Every row belongs to one group in each of 4 separate groupings. Each group adds its own fixed numbers to the row, and there is some noise. The rows also spread widely along 10 directions, which tell nothing about the answers.
In the rows, zero is written as 128.
Known rows, each followed by its group in each grouping:
[151  35 105 106 100 164 102 102 157  43 147 132 134 109 134 128 191 142
 188  89 171 132 157 126 118 160 158 117  79 140  93 132 161 109 125]  q242 dod q937 J
[165 118 106 136  94  93 101  93 148 134 120 172 172 141 103  70 136  79
 157 120 117 129  67 135 128 169 114 143 133 134 135  95 125 116 113]  q834 Mezo q14 J
[111  86 133 157 161 134 113 159 134  70 162 118 154 120 147 152 226 167
 141 148 147 104 164 114 126 158  61  86 160 141  95 170  99 133 105]  q249 dod q140 G
[155  61  95  79 132 152 131  97 183 117 167 150 112 151 126 201  76 192
 108 142 132  99 135 193 158 139 172 162  76 135  94 144 135 119 151]  q249 fufe q900 H
[120 107  75 150  88 129  97  84 163 104 160 122 153 164 147 150 177 180
 156 101 154  77 122 152 140 155 116 123 141 116  92 119 118 116 137]  q834 Das q140 F
[ 91  85 161 136 200 149 130 176 123  90 137 161 128 134  95 132 147 137
 117 178 122 133 129 101 158 139  84 103 158 166 102 180 112 140 114]  q242 Topu q900 G
[144 139  91 141 102  84 155  99 160 140 157 184 160  88 158 148 174  68
 105  93 112  68 100 171 115 193  21 118 158 124 117 116 102 125  82]  q249 fufe q14 M
[105 157 116 129 155 122 127 157 179 149 122 157 136 149 123 119  88 125
  78 187  83 123 148 163 166 147 132 146 159 133 122 159 128  87 123]  q242 Das q937 M
[149 112  93 122 156 117 131 113 203 112 128 169 117 119 113 130 123 130
 149 136  98 116 119 144 147 192  92 125 129 109  98 165 122 125 122]  q242 Topu q140 H
[ 98  98 144 122 123 152  97 152 145 107 135 121 143 144 125 107 128 135
 106 161 116 159 173 130 111 120 205 158  99 152 113 153 158  78 109]  q249 Mezo q937 F
[ 86 123  73 160 110 134  99  84 152 155 146 143 143 182 150 147 138 170
 130 115 152  77  87 165 153 127 119 122 177 124  87 118 103 126 150]  q249 Topu q14 M
[151 136 111 132 106 110 133 119 156 155 124 184 159 149 124 138  91 108
  75 137 102 127 108 182 143 152 114 173 113 146 135 148 118 126 121]  q834 Mezo q140 J
[156 113 117 135  81 120 132 110 134  99 144 188 168 110 130 152 164  97
  99  88 123 124 130 169 111 162 101 169  72 151 120 148 140 125  91]  q834 dod q937 F
[144  71 102 127  89 143  95  99 144  90 149 129 159 156 150 174 161 199
 120 126 167 123 164 177 140 115 155 154  80 155 103 132 135 117 142]  q249 dod q937 M
[130  86 128 137 128 127 109 124 118 138 106 174 146 151 131 159 151 163
 108 125 156 109  73 144 180 124  30 112 153 149  81 136  98 173 135]  q249 Topu q937 H
[131 114  92 149 122 138 112 113 172 123 107 151 128 159 149 160 120 181
 121 123 125 106 150 169 162 134 123 137 127 114  98 172 130 118 153]  q249 dod q140 M
[148  92 108 117 101 119  91  66 131 101 174 153 182 147  92  81 162 112
 181 142 143 124  77 122 126 159 186 142  93 156 117  76 130 106 115]  q834 Topu q937 M
[131  95 118 143 103 132 102 140 163 115  92 134 130 143 144 121 124 156
 126 117 137 142 153 149 136 135 131 143 109 126 106 166 152 112 135]  q249 Topu q900 H
[184 105 119 130  53  96 127 110 134  91 115 177 176  98 134 107 172  72
 116  81 125 138 124 158 102 169  89 164  71 155 135 114 154 112  80]  q834 Das q937 F
[127 121 116 204 110 111 105 147 118  91 113 140 187 143 155 134 209 145
 140  94 161 141 153 159 128 140  30 132 126 136 121 190 108 141 123]  q249 dod q900 J
[ 87 135 147 141 182 149 124 143 143 105 129 168 125 102 110  53 153  49
 162 140  87 138 128  83 114 180 136 101 134 130 106 180 143  75 102]  q249 Mezo q937 M
[149  87  72 122 103 158 129  76 182  95 151 153 105 134 167 192 128 169
 129  76 146  86 137 193 130 158 135 148  74 124  83 158 135 123 145]  q249 Das q140 H
[115 137  96 164 165 110 108 117 152 123 201 121 192 175 133 154 165 178
 125 177 125 108 130 167 135 153 115 147 139 132 103 153  80 125 127]  q249 dod q140 H
[111 192  55 182 121 117 113  61 157 148 175 170 168 191 140 140 117 140
 128 106 117  96  85 210 146 148 124 182 120 118 116 156 100 116 147]  q249 Das q937 F
[ 87  81 125 124 155 184 116 148 159 107 146 138 102 130 148 167 121 152
  98 140 136 111 162 143 128 137 150 128 131 142  88 186 132 105 132]  q249 Mezo q14 J
[120  66 175 104 185 135 129 166 114 124 170 149 159 132 111 152 135 140
  74 214 120 123 123 115 140 135 105 117 150 182 107 129  90 141  99]  q249 Mezo q140 J
[137 133  94 179  66  88  87 125 175 116  76 146 153 115 138  63 188  96
 173  78 121 123 117 114 117 182  66 115 161  92 117 132 151 100 100]  q834 Topu q14 F
[203  44 130 108 106 105 130 101 126  56 174 159 185 117 112 148 188 129
 134 136 149 148 122 155 116 148  95 161  51 192 119  94 118 150  96]  q242 Das q140 H
[124  89 162 108 139 125 151 156 134 136 108 175 126 102 122 109 124  65
  80 141  96 126 109 108 119 153 104 116 143 156  99 128 134 114  93]  q249 Mezo q140 H
[ 64 109 126 133 161 158 141 110 125 117 209 146 151 140 139 158 160 123
 113 143 135  87 128 138 118 142 155 131 126 161  95 145 105 107 108]  q249 fufe q140 M

New rows, each followed by its group in each grouping:
[149 119 142 136 187 134 157 121 144  96 139 212 127 104 105 134 119  66
 120 119  84 138 108 150 124 181  79 144  71 149 109 211 120 129 111]  q249 Mezo q900 H
[177  67 108 116 104 122 134 109 149 101 138 166 146 128 144 201 136 161
  88 107 137 103 131 187 142 147  78 146  85 151  98 135 122 150 126]  q249 dod q900 H
[ 83 118 108 176 142 160 110 143 133 116 144 127 149 174 165 175 149 192
  97 130 163 111 158 178 145 113 104 146 139 146  99 191 105 131 144]  q249 Das q140 J
[148 114 129 146 132 106  97 115 134  96 170 132 193 136 107  71 182 108
 171 153 131 154 121 131 112 161 141 159  87 144 131 127 126  98 107]  q249 fufe q937 H
[ 56  98 123 133  33 144 131 143 125 146  92 131 144 128 174 105 162  86
  96  69 155  99 140 116 111 115 163 120 158 150 108  96 170  77 108]  q834 fufe q140 M
[120  50 198 111 126 151 123 185  96  94  88 165 142  98 107  93 156  89
 108 140 143 155 133  75 122 129 116 114 119 182 108 135 146 133  83]  q834 Topu q140 J
[ 42 106 111 162 113 151 124 144 143 107 149 123 142 134 155 128 186 113
 119  97 138  97 150 115 110 136 135 114 183 135  86 130 134  92  99]  q242 dod q14 F
[180  50 142  98  95 113 124 148 151  80 153 137 162  71 136 136 197 112
 120 140 143 116 153 125  97 184  82 127 108 154 126 111 137 115  71]  q834 fufe q14 J
[147  59 109 151 133 158  86  78 139  63 163 132 147 164 116 139 178 188
 205 109 180 140 119 150 136 125 142 164  56 147 100 157 128 131 154]  q249 fufe q14 H
[107 116  85 138  60 116 103 101 147 146 134 112 163 176 157 100 133 134
 121 118 141 117 109 150 115 116 186 144 156 140 125  75 133  90 126]  q249 Mezo q140 G
[ 82 140  66 196  96 126  93  62 135 133 142 151 160 171 158 120 183 139
 173  70 166  85  78 153 137 139  89 121 164 123  92 129 105 128 145]  q249 Topu q14 M
[ 88  67 136 115 149 179 149 108 116 120 104 220  93 128  97  99  96  68
 150  77 133 114  50 100 149 131 144 106 128 159  82 136 143 143 124]  q242 Topu q140 J
[113  93 161 140 134 142 122 147 135  93  87 179 125 106 100  75 150  79
 149 114 112 144 118  80 120 157 121 111 115 141 102 164 155 114  93]  q834 Topu q140 F
[ 80 177  99 189 112 128  87 129 152 132 125 127 178 188 127  85 147 138
 136 126 118 144 145 152 136 131 169 174 129 117 123 178 138  81 133]  q834 dod q937 F
[159  44 105 112  94 127 112 160 191  73  94 119 118  96 157 150 169 171
 156 105 152 111 189 137 151 166  57 102 137 112 108 159 153 113 124]  q242 fufe q900 J
[142  90 102 110 110 118  91  82 131 105 206 126 188 139 116  83 166 116
 175 152 155 126  92 129  98 162 194 142 106 153 121  72 115 105 103]  q249 Topu q937 J
[110 113 142 156 142 119  84 137 113 138 105 144 170 171 102  71 142 136
 144 154 137 154  83 112 161 116 117 134 146 150 105 133 116 126 131]  q249 Topu q937 H
[105 135  92 171 122 132  74  86 140 103 171 125 178 186 114  95 183 151
 187 127 146 131 100 144 143 148 143 151 115 133 105 154 114 104 155]  q834 Mezo q937 H
[124 172 140 192 158  97 119 170 140 116 118 153 191 149 118 112 160 125
 103 174  93 141 156 155 148 158  51 147 138 142 142 201 102 112 114]  q834 Das q900 M
[116  77 156 104 186 141 130 149 164  73 146 147 129  91  82  57 160  76
 177 176  88 137 146  55 114 181 183  85 132 141 107 127 149  73  86]  q242 dod q140 M
[186  85 131  89 141 123 128 113 160 125 155 186 144 129  96 161  87 131
  91 172 104 117 104 163 148 164 124 154  91 161 121 134 113 141 117]  q834 Mezo q140 J
[ 68  86 116 139 104 134  70 119 128 111 188  79 182 177 128 108 209 173
 157 159 161  97 119  97 133 134 161  99 185 145  88  83 115  90 120]  q834 Mezo q937 F
[144  89 129 121 105  78 143 137 135 110 174 149 195 128 119 147 168 114
  93 151 120 117 129 154 125 151  78 151 128 164 133  92 109 126  74]  q242 fufe q900 F
[140  84  74 121  77 132 131  77 163 118 148 178 120 127 154 198 151 156
 112  73 142  60  93 165 145 167  73 118 125 126  78 124 118 156 123]  q834 Topu q140 F
[114  61 136 125 111 134 126 108 109  75 191 143 180 129 123 137 193 125
 133 140 159 133 135 125  98 131 155 140  91 193 108  98 118 127  92]  q242 Topu q140 M
[134  65 101 118  70 151 119 107 131 110 114 166 119 112 170 165 153 133
 116  58 175  97 114 158 130 138  86 118 122 141  88 131 140 143 122]  q249 Topu q937 J
[153  43 138  83 132 133 127 122 148 116 133 149 135 126 118 145 128 145
 110 154 129 104 110 121 144 144 136 109 132 154  84  90 122 130 112]  q249 dod q140 H
[117  95 125 130 111 133 125 142 141 152 125 148 143 163 150 185 106 173
  51 141 143 117 126 190 158 103 103 173 128 159 104 143 120 139 132]  q249 fufe q14 H
[145  79 118 116 116 144 123 128 176  82 128 152 117  97 138 139 161 131
 138 110 126 117 152 128 116 182 124 123  94 126  93 171 153 115 112]  q834 Topu q140 H
[149 129 128 165 116 106 115 154 145 101 121 136 179 121 145  98 170 109
 126 133 122 162 177 147  95 159 113 155 102 132 139 171 136 101  94]  q249 dod q140 J
[114  75 114 139  84 161  79 128 162 106  74 135 111 151 132 113 129 172
 152 112 153 138 151 125 151 115 174 136 111 133  99 153 169 102 152]  q834 Topu q14 M
[ 95  97 101 170  98 141  67  90 111 128  95 139 152 198 127  86 163 168
 190  88 184 126  62 120 175 102 114 115 154 133  80 123 125 138 169]  q249 Topu q937 H
[143 135  99 177 119  85 101 118 155 115 129 140 191 147 130 122 202 153
 154 140 126 101 122 137 157 174  39 109 165 116 113 139  97 124 123]  q834 dod q140 M
[ 89 130 110 147 125 128  99 159 190 141 127 116 134 144 152 145 142 165
  95 173 109  91 164 139 150 157 104 112 193 112 100 157 115  88 131]  q834 Mezo q14 M
[108 150 126 143 193 126 135 167 168 130 150 162 131  98 141 128 145  93
 103 161  87 103 137 135 135 201  41 100 180 114 104 206 100 111 103]  q249 Mezo q937 J
[ 95 165  68 192 103 102 107  75 143 129 190 150 195 189 130 142 165 148
 141 103 135  94  94 182 134 157 107 160 132 122 115 145  90 124 129]  q834 Topu q900 F
[ 76  90 129 140  91 126 116 126 110 136 134 133 174 180 122 107 146 133
 114 130 151 128 107 125 147  90 155 148 149 168 112  87 126 115 113]  q242 fufe q140 F
[137  79  75 135  43 111 124 101 167 124 102 151 141 148 167 177 152 167
 104  71 150  87 129 171 154 127  78 124 152 125  88  96 133 138 126]  q242 dod q140 F
[104 115 126 133 222 143 132 154 178 116 150 169 118 129  98 136 125 137
 141 177 106  97 106 124 180 175  55  99 182 120  98 191  95 130 125]  q242 fufe q14 J
[133 108 152 146 140 132 120 151 147  90 116 166 145 118 107 107 152  97
 127 139  97 152 150 114 119 163 113 142  93 148 119 181 138 107  99]  q834 Mezo q140 F
[109  75 140 149 108 146 133 104  88  91 115 190 163 158 103 116 147 105
 139  93 155 155  96 139 140  94 132 155  74 192 110 136 134 142 123]  q242 Topu q900 M
[ 94 122 103 116 113 133 145 119 170 133 181 139 151 138 141 149 114 109
  80 158 102 120 164 166 106 143 199 163 119 156 119 124 129  80 106]  q242 Mezo q140 M
[158  69  78  90 124 153 137  93 199  78 190 152 120 117 135 194 107 157
 121 120 124 102 167 192 124 178 177 153  70 126 108 157 142 105 125]  q242 dod q900 J
[141  95  98 155  73 115  89  76 132 124 117 152 175 169 117  87 166 127
 182  84 164 120  59 138 149 128 116 153 118 140 118  92 132 121 144]  q834 fufe q14 H
[171 101  86 124 118 123  99  78 168  71 184 137 163 124 129 115 177 139
 180 136 129 116 140 157 109 186 151 139  80 134 120 122 132  93 119]  q249 Das q937 M
[157 119  68 124  81 115 119  88 186 146 134 163 136 166 143 179  82 166
  96 111 124 101 116 215 153 153 139 179  95 120 108 143 132 123 149]  q834 Topu q900 H
[127 104 132  99 144 106 135 155 180 127 172 140 149 120 108 127 112 112
  83 193  87 125 149 144 123 158 155 164 134 144 129 117 129  90  81]  q242 fufe q14 F
[115  86 121 126  56 135  91 131 129 144  84 136 147 163 153 106 119 148
  98 106 159 152 125 151 136  92 173 169 111 156 103 109 162 113 133]  q249 Topu q937 H
[110  92  96 134 150 160 109  73 150 104 163 173 123 179 101 151  97 170
 161 115 134 114  91 156 153 132 182 150  80 137  87 161 123 129 150]  q249 Topu q900 F
[135 112 146 153 116 105 123 155 132 103 108 161 167 128 106  55 153  71
 144 133 122 179 123 118 117 132 118 167 112 158 151 133 147 105  91]  q242 fufe q14 G
[ 62  94 121 116 148 174 108 117 159 120 155 137 114 150 104  98 116 119
 146 135 115  93 110  93 128 145 241 117 152 126  84 115 154  72 122]  q834 dod q14 F
[114  80 144 123  85 121 136 165 138 115  62 154 143 103 135  79 155  78
 112 116 116 140 150  93 123 131 128 110 153 152 110 104 166  91  90]  q242 dod q140 M
[ 78 105 153 119 193 164 103 151 145  95 165 140 130 131  87  82 144 114
 149 182 102 118 125  79 138 167 176 105 144 139  93 153 135  82 109]  q834 Das q937 F
